All groups share one centre, and each spreads out both ways along 8 directions, with some noise.
(in the rows, 128 means zero)
Some rows, each with its group after it:
[105 119  87  83 172 105 130 144 151 108 109 152 147 165]
bev
[166 108 126 171 177 127 161  98 167 123 115 184 109 150]
Vetak
[128 127  92 153 168 102 123 130 143 143  71 108 102 166]
Dubof
[145 116  87 171 144 132 175 115 156 129  97 138 105 150]
Gov
[151 136 128 131 116 157 130  89 131 112 152 116 118  92]
Dubof
[157 100 148 123 132 144 150  95 139 149 135 137 138 117]
Dubof
[125  93 139  42 155 121 168  96 152 103  86 161 145 112]
bev
[112 137 104 131 123 120 144 144 130 137 123 122 105 123]
Vetak
[110 119  66 126 151 130 141 130 172 173  90  98 115 195]
monev
[104 116 144 178 113 115 158 145  76 143  85 104 138 110]
Dubof
[101  95 158 163 121 102 184  95 143 154 111 159  61 129]
bev
[129 115 110 100 149 109 108 140 133 201 131 114  92 187]
bev
[142  94 101 122 144 126 155 122 135 208 156 115 127 145]
Vetak
[167  97 127 126 167 192 135  72  93 136 120 107 175 153]
monev
[138 103  86 155 138  91 196 113 145 126 138 163  88 106]
Gov
[110 133  85 151 138 123 157 149 140 138 111 120 116 136]
Vetak
[119  83 182 159 148 114 160 110 108 147 102 180 103 178]
Vetak
[131 152 127 168 127  81 154 163 153  88  98 173  84  92]
Vetak
[ 96 148  72  92 141 149 100 124 167 123 142  87 148 156]
monev
[124 106 145 118 120 104 131 128 129 162 107 127 111 149]
monev
[163  82 130 107 166 119 134  64 151 130 120 141 141 135]
Gov
[156 129 116 120 119 179 128  73 120 138 123  79 107 117]
Dubof
[106 145 106  88 101 156 134 118 126 127 124  99  84 123]
Vetak
[142  85 141 103 195 100 144 109 147 169 152 157 154 112]
Gov
[114 109 140 110  85 122 135  94 118 168 139  98  79 126]
Gov
[ 92 128 142 162  62 149 223 119 105 152 111 116  50  65]
bev
[ 95 120 132 140 143 142 153 107 138 146 100 117 113 141]
Gov
[184 165 120  94 116 147 151 170 128 103 117 140 140  39]
bev
[143 116  93 219 180 100 187 139 162 122  88 170 126 137]
Dubof
[153 155 137 140 111 170 106 142 142 122  84 118 141 165]
Gov
[105 122 148  98 127  84 107 140 127 159 137 142  75 154]
bev
[127 128 110 123 121 161 176 122  95 149 179 119 117  84]
monev
[128 125  83 141 147 132 161 120 155 149 109 122  89 148]
Dubof
[ 83 116 137 100 121 130 116 111 118 159  89 102  71 188]
bev
[130 125 100 148 148 130 164 113 159 128  97 138  87 135]
Dubof
[149 151 121 149 104 133  99 149 139 123 137 127 135 148]
Gov
[121 108 140 114  96 136 170 105 131 147 117 121 105 102]
monev
[132 116 135  91 111 128  80 127  85 184 161  68 149 134]
Dubof
[109 110 164 105 106 128 134 114 104 147 160 135 114 127]
Vetak
[136 104 142 150 159  80 158 127 154 160 170 169 123  91]
Gov
[116 132  77 128 126 110 176 160 118 106 127 151 109 112]
Gov
[136 129 135 164 179  83 112 151 152 131 112 170 110 158]
monev
[154 148 155  53 102 137  72 149 100 178 131  85 101 130]
bev
[146  92 135 133  90 100 173 141  99 185 173 136 128  96]
monev
[126 120 100 111 118  68 143 145 216 176 162 140 104 111]
monev
[132 114 107 166 155 104 159 136 153 146 102 148 112 153]
monev
[123  99 180 133 121 109 202 112 160 122 110 197 100  94]
Dubof
[147 114 175 120 151  93  34 111 137 158 165 128 135 181]
bev
[133 112 120  79 115 174 172  84 135 175 149 100  98  94]
monev
[149 165 177 196 110 133  77 121 128 103 114 127  94 127]
bev
[139 137  94 172 133  67 179 182 165 148  92 141 101  78]
Vetak
[153  92 199 170 109 126 198  93 121 127 110 172 133  58]
Dubof
[129  97 193 147 131  62 139 157 102 157 121 190  98 149]
Vetak
[138 123 186 109 135  85  75 145 103 124 130 172 103 173]
Vetak
[ 84 121 121  73 130 143 129 147 103 180 130  89 130 146]
Gov

New rows, each followed by its group:
[115 115  89 133 178  52 134 175 167 180 104 151  85 180]
Dubof
[112 108 201 128  98 123  91  76 115 142 145 112 114 131]
bev
[111 146 169 192 118 116 107 115 136  93 105 142  87 141]
bev
[161 119 151 111 153  82  89 113 153 135 132 140 118 123]
Dubof
[108 122 159 131 134  98 110 116 141 120 120 152  99 147]
bev
[108 139 155 158  84 141 164 117  90  99 120 116 106  64]
Dubof
[134 124 129  98 124 147 116  87 162 115 113  81 182  72]
Vetak
[121  91 175 134 147  95 102 130 111 148 118 137 178 157]
Vetak
[145 172  60 116 122 130 133 146 170 120 183 123  90  82]
Vetak
[147 111 167  65 143 138 109  88 140 123  75 129 115 146]
bev
[ 91  99 126 122 139 125 102  54 138 121 129  90 129 157]
Gov
[107 152 121 135 170 154 138 122 122 115 109 131  86 135]
monev
[124 132 127 169 146 100 150 144 151 100  98 162 119 120]
Vetak
[ 71  88 131  58 158 110 174  93 153  85  66 167 119 150]
bev
[ 99 109 152 163  98 113 179 155  89 148 129 137 145  96]
Dubof
[108 126 134  97 128 138 132 100 151 117  95 129  97 140]
Dubof
[154 141 109 120 134 167 136  77 168 100 151 134 107 108]
Dubof
[136 105 121 160 131 107 147 137 118 135 128 141 155 142]
monev
[116 108 177  94  89 158 145  74 112  92 129 111 173  61]
bev
[142  77 158 149 102  87 190 109 150 166  70 151  97 129]
monev
[146 158  98 142  85 128 130 182 122 118 138 133 111 133]
Gov
[ 88 155  86 115 145 157 149 184 113 129  97 116 141 153]
Gov
[116 126  93 175 122  98 166 126 144 114 140 147  93 117]
Gov
[ 88 101 126 109  96 129 172 114 111 175 146 105 106 117]
bev
[145 118 101 161 106  99 166 152 141 193 168 135  81 122]
Gov
[122 116 116 147 135 114 163 119 172 131  87 140 110 141]
monev
[ 94 141 118 153 108 119 164 166  86 120 148 139 103 101]
monev
[129 117 123 134 155  98 175 131 160 122  92 175  83 126]
bev
[131  88 134 111  83 124 132 106 125 136 118 104 179 140]
monev
[162 122  60 241 143 148 179 132  83 183 108  64 128 118]
Dubof
[116 147 131  98 129 168 115 112  97 110 170 113 139  99]
monev
[ 87 134 132 110 130 119 148 170 113 160 142 125 121 111]
Gov
[113 121 107 112 168 127 121 130 173 115 131 157 165 180]
Dubof
[140 109 124 147 118  91 135 138 147 131 154 149 159 115]
monev
[132  88  96  94  88 124 115 112 152 159 149  84 206 155]
monev
[124 138 115 126 146 139  93 112 150  86 151 121 175 125]
Vetak
[143 110  97 111 133 165 131 107 108 157 164  97 170 141]
monev
[118  95 162 199 144 125 109  63 188 237 147  82 104 174]
Gov
[158  94 148 122 136 131 144  90 150 188 117 121 109 139]
Gov
[112 160 153 167  69 162 132 125 100 109 122  92 108  84]
bev
[103 113 148 137  82 142 179 130  83 156 129 108 118  97]
Dubof
[116 134 156 115 125 125 108 102 137  80  96 131 123 122]
Dubof
[102 119 106 167 129 139 202 121 135 134  94 141  86 126]
Vetak
[155 103 129 133 157 108 133 108 173 156 106 143 122 150]
monev
[117 135 147 123 125 115 112 132 118 104 151 156 112 133]
Vetak
[134 106 201 115 155  96  97 101 149 140 166 155 157  93]
Gov
[158 109 161 110 108 128 155  99 135 129 104 148 101 103]
Gov
[ 74 128 117 136 106 131 158 131 133 115  76  73 175  82]
Vetak
[ 80 136 121 129  86 134 150 133 111  96 107 113 122 122]
monev
[ 64 133 131 138 104 127 200 141 140  96  87 162  78 116]
Dubof
[ 87 134 129 120  96 154 140 122  93 125 100  89 115 129]
Dubof
[177 112  96 106 133 155 166  84 162 193 158 115  67 119]
Dubof
[125 124 122 137 180 111 105 131 149 149  90 131 109 193]
monev
[ 89 115 169 116 160 140 143 112 136 170 106 119 132 126]
Gov
[ 65 156 104  66 128  88 132 194 120  95 103 154  77 137]
bev
[ 85 162 110 211  87 159 153 136 109 107 121  97 104 118]
bev
[116 133 104  99 110 148 143 114 131 150 158 101 109 110]
Vetak
[128 122 125 140 155 103 139 134 172 111 142 180 143 135]
Dubof
[170 166 122  94 165 139  47 149 145  78  98 126 172 150]
bev
[185 114 122 171 144 153 166  75 142 140 118 123 109  99]
Dubof
[133 138  95 110 152 120  83 116 149 131 119 101 112 158]
Dubof
[107 124 159  61  84 148 126  98 111 142  98  86  91 109]
Vetak
[159 120 105 152 177 145 125 108 143 114 146 141 176 141]
monev
[114 119 163 129 110 113 130 113 125 130 140 139 111 109]
bev
[132  92 135 125 141 154 151  73 144 145 104 115 138 143]
bev
[169 146 138 119 117  96 151 123 182 106  64 131  84  49]
Vetak
[ 96 121 145 159  96 122 139 112 119  87 188 134 179  66]
bev
[104 119 139 130 112 130 120 120 108 103  89 117 145 153]
monev
[128  99 187  71 101 162 161  62 136 140  92 132  92 111]
Dubof
[120 141 184 146  55 151 163 105 102  73 158 128 155   4]
bev
[ 81 129 109 108 133 157 170 116 166  97 102 155 111 159]
Dubof
[117 129 114 161 125 123 165 132 127 125 106 129 102 114]
Dubof
[ 94 114 134 142 142 112 130 113 141 171 151 115 118 132]
Gov
[103 123 110  90 103 191 151 106 122 143 163 106 140 137]
Dubof
[145 100 134 133 120 103 153 112 166 141 122 144 136 115]
monev
[177 137 131 150 219 131 107 125 128 136 190 172 135 115]
monev
